The groups are shells around one centre, one inside the other: the same stretched ball of 7 dimensions in 9 sizes.
(in the rows, 128 means zero)
Known rows, each followed by its group:
[102 141 136 117 130  97 107 191  97 134 122 139  74 104 100 104 109 177
 176 107 125 103 125 127 147] : z547
[119 115 118 121 128  94 132 219  92 130 143 158  77 107 128 108 127 183
 177  81 100 112 141 142 161] : z407
[ 88 143 142 116 132 118 138 212  76 129 148 144  68  94 119 115 131 177
 144  88 110 122 134 101 141] : z407
[130 115 131 118 124  89 115 213 112 132 135 152  69 102 109  99 111 199
 196  91 119  93 142 139 165] : z248
[124 123 133 113 128 109 127 223  86 125 147 148  70 113 132 112 126 174
 165  91  92 112 136 130 143] : z547
[ 76 151 130 126 143 103 130 196  76 130 136 141  78  93 118 107 130 160
 145  99 117 127 123 116 148] : z547
[ 80 147 140 118 141 110 135 199  77 134 134 143  72  85 115 110 126 173
 150  96 119 124 125 100 140] : z390
[ 74 153 130 124 134 105 120 186  80 136 124 139  82  97 103 111 119 162
 156 103 125 120 121 116 146] : z465
[ 94 136 133 115 139  95 122 189  88 140 115 147  77  88 110 105 113 180
 179 100 125 113 121 115 140] : z67
[ 74 148 129 120 134 104 125 186  79 140 120 144  82  92 104 113 119 170
 161  97 126 121 122 111 143] : z41
[ 84 145 134 132 139 109 128 202  91 132 139 144  76  83 108 104 125 170
 161 102 130 116 130 115 163] : z41
[ 99 130 136 116 137 108 141 215  81 132 144 151  69  89 126 110 130 183
 159  85 108 120 134 108 145] : z41
[ 70 149 137 128 154 103 141 194  81 136 132 145  73  67 116 101 130 172
 153  99 132 127 122  99 151] : z465
[ 93 136 126 114 130  77 114 186  92 137 118 146  78 105 101 103 111 189
 175  89 122 108 129 131 150] : z465
[ 96 129 130 117 132  99 142 215  81 131 148 153  70  96 123 109 132 190
 155  75 106 120 140 115 153] : z407
[ 93 132 126 118 135 106 131 197  82 140 121 152  81  89 117 112 120 173
 175  95 118 119 124 115 142] : z811
[121 120 127 122 138  83 117 203 107 134 125 151  74  94 116  94 113 186
 196  99 121 101 131 140 162] : z547
[106 129 129 115 122 110 127 211  84 132 138 150  76 108 116 117 122 179
 167  88 105 113 135 122 145] : z473
[ 81 139 126 117 137  88 127 185  82 140 117 149  80  92 108 107 118 181
 168  90 124 119 123 117 144] : z390
[ 86 148 141 117 130 121 126 202  78 133 136 140  74  97 110 117 122 168
 152 101 116 119 127 104 138] : z67
[ 76 141 128 127 140 110 142 202  77 136 138 151  79  81 118 111 132 171
 154  90 120 128 129 107 153] : z41
[107 118 127 110 135  85 136 205  89 138 127 158  72  92 122 105 120 199
 181  77 111 113 134 121 147] : z67
[ 98 137 146 105 134  97 126 200  86 134 130 143  64  94 111 106 116 195
 164  89 117 110 129 104 134] : z248
[100 123 122 103 133  82 131 195  77 139 118 156  78 104 123 110 118 189
 173  77 103 119 126 123 132] : z465
[ 98 122 123 119 127  95 137 209  89 137 136 158  77  93 114 110 124 195
 174  75 115 114 141 121 158] : z811
[ 99 142 136 125 145 110 131 213  82 124 148 142  70  95 130 105 133 159
 149 103 106 123 128 121 150] : z248
[ 81 140 126 122 139 104 141 203  73 133 138 150  79  91 125 112 133 169
 149  86 109 130 129 113 147] : z473
[ 77 138 122 120 123 111 139 202  73 138 136 153  84  98 111 122 128 178
 154  79 113 125 135 111 148] : z465
[ 97 140 135 119 125  89 108 190 102 135 124 141  73 102  91 102 108 191
 178  97 132  99 133 127 157] : z547
[121 131 148 123 134 114 121 220 104 125 148 142  62  92 116 101 120 181
 174 106 118 101 136 119 157] : z248
[ 87 144 135 127 147 102 127 196  88 133 131 143  74  82 116 101 124 167
 163 106 126 119 123 115 152] : z390
[114 125 127 126 131 100 121 208 102 133 133 150  77  96 114 103 117 178
 186  99 119 105 134 135 162] : z811
[ 75 151 138 122 143 109 130 191  79 136 128 142  76  83 111 109 124 168
 154 102 126 124 121 102 142] : z390
[ 91 129 118 122 142  90 135 196  83 138 123 156  82  87 123 105 125 175
 174  89 116 123 125 125 151] : z41
[116 115 118 114 121  88 122 204  96 138 124 158  80 108 113 109 113 193
 192  82 110 105 137 138 154] : z407
[ 87 132 123 124 148  95 144 203  79 135 133 155  78  81 130 104 133 172
 162  88 114 128 127 118 152] : z67
[ 74 137 113 122 128  80 127 184  83 142 119 153  87  99 101 109 119 186
 168  78 125 119 132 129 158] : z248
[102 122 126 115 133  84 127 196  97 142 118 156  76  87 108 102 113 199
 191  84 126 107 132 122 153] : z407
[ 81 136 133 110 141  85 131 184  83 144 113 150  74  81 108 104 115 194
 173  86 128 117 123 105 138] : z547
[ 75 144 128 120 136  92 126 185  84 140 120 146  80  89 103 107 118 180
 164  92 129 118 125 114 148] : z390
[ 99 139 134 125 135 115 129 213  84 127 146 144  74  98 122 111 129 164
 156 100 110 119 132 120 152] : z41
[102 133 131 122 141  80 116 193 103 135 122 146  73  90 107  93 113 187
 184  99 130 105 128 131 159] : z811
[103 129 133 119 148  86 133 205  92 132 133 150  68  84 125  96 124 185
 172  92 117 115 129 121 152] : z67
[ 99 131 133 107 127 102 133 207  77 133 136 149  72 105 120 115 124 186
 158  80 102 118 133 113 135] : z473
[ 85 138 129 125 137  85 122 188  98 140 121 148  77  84  98  99 115 190
 179  93 138 109 130 121 162] : z811
[ 92 139 138 125 134 114 128 202  92 137 132 146  75  83 106 109 119 178
 172 101 130 112 130 108 154] : z407
[ 95 126 121 110 133  79 131 196  82 137 124 155  78 102 119 107 121 191
 170  76 108 118 131 127 144] : z41
[ 85 137 121 120 134  90 125 188  84 139 119 150  84  96 109 108 118 177
 171  91 121 118 125 125 149] : z473
[ 80 139 125 108 132  83 128 186  75 139 119 149  79 103 110 111 119 187
 159  79 113 121 126 117 136] : z465
[ 93 142 141 124 140 102 121 197  97 134 130 141  70  84 104 100 117 180
 171 105 133 108 127 113 155] : z473
[ 95 129 127 120 145  92 141 207  83 133 136 154  73  85 129 103 130 181
 164  85 111 123 130 119 151] : z473
[108 132 132 124 132  89 112 199 106 132 129 145  73  97 103  97 112 186
 184 100 128 100 133 134 164] : z811
[ 93 132 132 116 150 103 139 198  80 139 121 152  75  75 128 106 124 173
 173  98 118 124 119 106 137] : z248
[ 84 136 123 130 130 109 140 211  83 133 146 153  80  91 116 113 133 175
 156  84 116 123 139 119 164] : z465
[ 84 146 140 126 144 108 132 202  86 132 138 143  71  80 114 104 127 172
 156 101 126 120 127 107 152] : z390
[ 73 139 119 127 125 104 136 198  80 139 135 153  85  94 105 116 127 180
 158  80 122 122 137 116 160] : z248
[ 86 137 126 130 148  94 131 192  92 139 121 151  80  74 114  99 121 172
 178 102 133 118 123 119 158] : z811
[ 94 141 130 129 140  95 116 192  98 134 125 143  78  89 106  99 116 169
 177 108 131 110 125 129 160] : z407
[103 132 126 121 132  85 115 194  98 135 124 147  77 101 106 101 114 182
 181  96 123 106 130 135 158] : z67
[106 127 133 108 134  97 133 209  81 132 135 151  70 100 126 109 124 186
 165  84 102 117 131 117 138] : z390
[ 91 133 127 111 136  87 127 189  82 140 116 150  78  95 113 107 116 185
 173  88 117 117 123 118 138] : z473
[ 95 122 120 113 132  72 135 199  87 137 129 158  75  97 115 103 122 203
 172  68 113 115 138 128 155] : z547
[ 89 144 144 123 148 100 129 198  91 133 133 142  67  77 113  98 122 179
 163 103 130 115 125 106 150] : z67

New rows, each followed by its group:
[ 88 137 136 112 133 105 138 206  76 133 139 148  71  95 119 113 127 185
 152  82 109 121 132 105 140] : z41
[ 89 130 122 128 153  99 145 202  82 137 129 157  80  72 133 103 132 168
 171  95 118 128 124 117 154] : z248
[104 131 141 121 142 104 131 208  97 134 135 148  67  78 116 100 120 185
 176  99 126 110 130 110 153] : z407
[127 111 121 110 123  96 129 219  90 131 138 158  75 114 129 112 122 187
 181  79  93 109 140 139 148] : z465
[ 89 145 132 125 137 107 127 204  82 128 142 142  75  99 118 108 128 163
 150  99 113 121 129 121 151] : z811
[ 82 149 137 118 133 111 122 192  79 135 127 140  77  96 107 113 119 167
 156 102 121 119 122 109 138] : z41
[ 92 129 117 121 140  97 140 204  77 135 132 156  82  93 130 110 131 170
 164  85 107 127 128 124 149] : z67
[102 136 141 108 133  95 124 203  85 130 135 143  66 103 116 106 120 188
 160  89 109 112 130 115 138] : z811
[113 119 126 113 125 104 128 208  90 137 128 156  77 100 118 113 117 186
 185  88 109 110 133 124 145] : z465
[101 124 125 122 139  83 129 199  98 139 124 156  76  84 113  98 118 192
 187  88 126 110 132 127 161] : z41
[ 98 130 129 124 151  88 128 193  96 139 117 151  76  75 118  95 117 179
 187 102 130 114 121 121 154] : z465
[ 97 126 127 118 133  95 139 210  86 134 140 155  73  91 120 107 127 191
 166  78 112 117 138 118 155] : z473
[105 135 131 124 133  97 120 207  95 128 140 144  73 102 115 103 122 175
 166  98 115 110 133 132 159] : z67
[100 135 134 123 131  98 124 207  95 130 141 146  71  97 109 104 121 185
 167  92 120 108 137 123 160] : z390
[ 94 136 134 112 132  90 120 192  90 137 122 145  73  98 105 105 113 189
 172  91 122 109 128 118 144] : z390
[105 130 131 110 116  88 109 194  98 137 123 146  75 112  93 109 106 199
 182  87 121  98 136 129 150] : z248
[ 95 127 127 115 140 102 149 214  74 133 142 156  73  89 135 111 135 181
 156  77 101 128 133 111 144] : z811
[ 99 128 127 116 134  77 119 189  98 140 116 151  76  93 103  99 110 196
 187  89 128 105 129 128 154] : z67
[117 121 129 113 121 103 122 211  93 133 134 152  75 108 114 112 116 187
 181  88 108 105 137 129 149] : z67
[ 94 138 137 125 137 118 139 218  82 128 152 147  70  89 124 111 133 171
 151  94 111 121 135 110 153] : z67
[ 99 141 137 120 136 106 120 201  88 130 133 141  73  99 114 106 120 169
 163 104 116 113 126 120 146] : z473
[103 133 133 126 124 112 124 212  96 131 144 147  75  98 107 110 121 179
 170  96 120 108 139 123 162] : z811
[ 80 146 132 120 120  97 115 188  91 137 126 142  79 103  88 111 113 186
 165  91 131 108 133 119 155] : z248
[ 71 153 134 121 128 119 127 192  74 137 130 141  81  95 102 120 122 165
 150  98 123 123 125 103 141] : z465
[110 126 131 119 134 100 124 204  96 136 127 151  75  92 115 105 116 182
 185  98 120 108 130 124 152] : z41
[ 91 144 144 121 144 122 136 208  80 131 140 143  69  81 123 110 128 166
 154 105 117 122 124  99 140] : z811
[100 133 132 125 122 120 127 213  91 133 142 148  77  97 108 116 122 177
 169  94 118 111 138 118 157] : z547
[109 136 141 119 137 101 119 206  97 129 137 141  67  96 114 101 118 179
 170 103 118 107 130 122 151] : z473
[114 126 128 119 127  89 115 204 102 133 130 148  74 104 108 102 114 188
 184  93 118 102 136 137 159] : z41
[ 95 142 135 119 131 100 115 194  91 133 127 141  75 100 104 106 115 176
 168 102 123 109 127 121 148] : z473
[ 83 145 138 118 144 112 133 197  76 135 129 144  74  85 119 110 125 166
 156 101 118 125 120 102 136] : z473
[ 89 140 141 114 142  93 124 189  90 139 119 144  70  83 106 101 114 188
 172  98 130 112 123 106 141] : z811
[ 95 131 122 123 147 105 140 204  77 135 130 154  81  86 135 109 130 161
 167  97 108 128 122 121 145] : z248
[ 76 146 128 122 139  81 121 182  89 138 120 144  78  91 101 100 117 182
 165  93 132 115 125 122 155] : z465
[119 113 128 120 142  86 137 217 100 133 138 159  68  84 129  96 125 196
 186  84 113 109 138 128 162] : z248
[103 137 131 123 138  95 114 196  97 133 125 143  76  97 110 101 115 171
 178 107 123 108 125 131 154] : z407
[105 134 141 119 139 109 135 219  86 126 150 146  65  92 127 105 130 178
 155  93 108 117 134 113 149] : z67
[ 79 150 136 121 135 109 130 199  77 132 138 141  75  96 112 112 127 169
 146  95 117 123 127 109 145] : z473
[ 87 130 127 112 142  81 133 187  86 144 113 155  76  80 112 102 116 195
 180  84 126 117 124 111 143] : z465
[104 123 117 127 129  84 122 201 103 137 128 156  81  95 106 101 116 190
 190  87 126 105 138 141 172] : z465
[102 133 132 133 135  99 124 209 105 131 142 148  73  87 108  98 122 182
 176  98 129 106 138 129 174] : z465
[ 80 137 128 124 143 103 140 197  81 139 128 152  79  77 117 108 127 175
 165  92 124 125 126 108 150] : z473
[ 87 136 132 121 133 112 139 208  81 135 140 150  75  88 116 113 128 179
 158  87 116 121 133 108 150] : z473
[ 86 144 138 125 144 105 126 192  91 137 124 143  75  78 108 103 118 173
 170 107 133 115 122 109 150] : z473
[ 97 134 143 123 147 108 138 210  92 133 139 148  66  71 121 101 126 183
 168  98 125 116 130 103 152] : z248
[112 123 126 112 125  91 124 209  90 131 136 151  74 111 118 109 120 189
 172  82 104 109 137 133 150] : z390
[ 85 138 129 115 146 106 141 198  70 137 126 150  78  86 129 112 128 166
 157  93 109 131 119 106 132] : z407
[ 99 128 125 121 145  92 138 207  85 132 135 154  75  88 130 102 129 177
 167  88 110 122 129 124 152] : z473
[102 125 126 121 143 105 144 215  80 132 140 156  75  87 136 109 133 173
 165  88 105 125 131 118 149] : z67
[ 76 143 125 114 137  97 130 184  73 141 116 148  83  93 113 113 120 171
 161  91 118 126 119 112 135] : z811
[ 90 137 129 115 141  87 127 191  84 136 122 147  76  93 115 103 120 179
 167  92 118 118 123 119 143] : z390
[ 82 147 130 125 133 112 126 197  81 133 134 143  81  96 110 113 124 163
 155 100 120 121 127 116 150] : z41
[101 132 137 105 123 104 128 206  79 133 135 147  70 107 114 116 120 189
 160  82 104 114 133 111 134] : z811
[ 57 153 126 130 140 115 139 189  70 140 128 147  86  80 109 116 130 160
 148  96 128 133 122 101 149] : z248
[ 87 139 127 131 131  91 124 199  98 133 138 147  76  91 100 101 122 186
 168  89 132 110 139 127 172] : z248
[107 124 128 118 140  91 138 214  87 130 142 154  70  93 130 102 130 185
 166  82 106 118 136 125 154] : z41
[ 92 140 137 111 137  96 123 193  83 135 124 143  72  97 112 107 117 180
 163  95 116 116 123 113 136] : z473
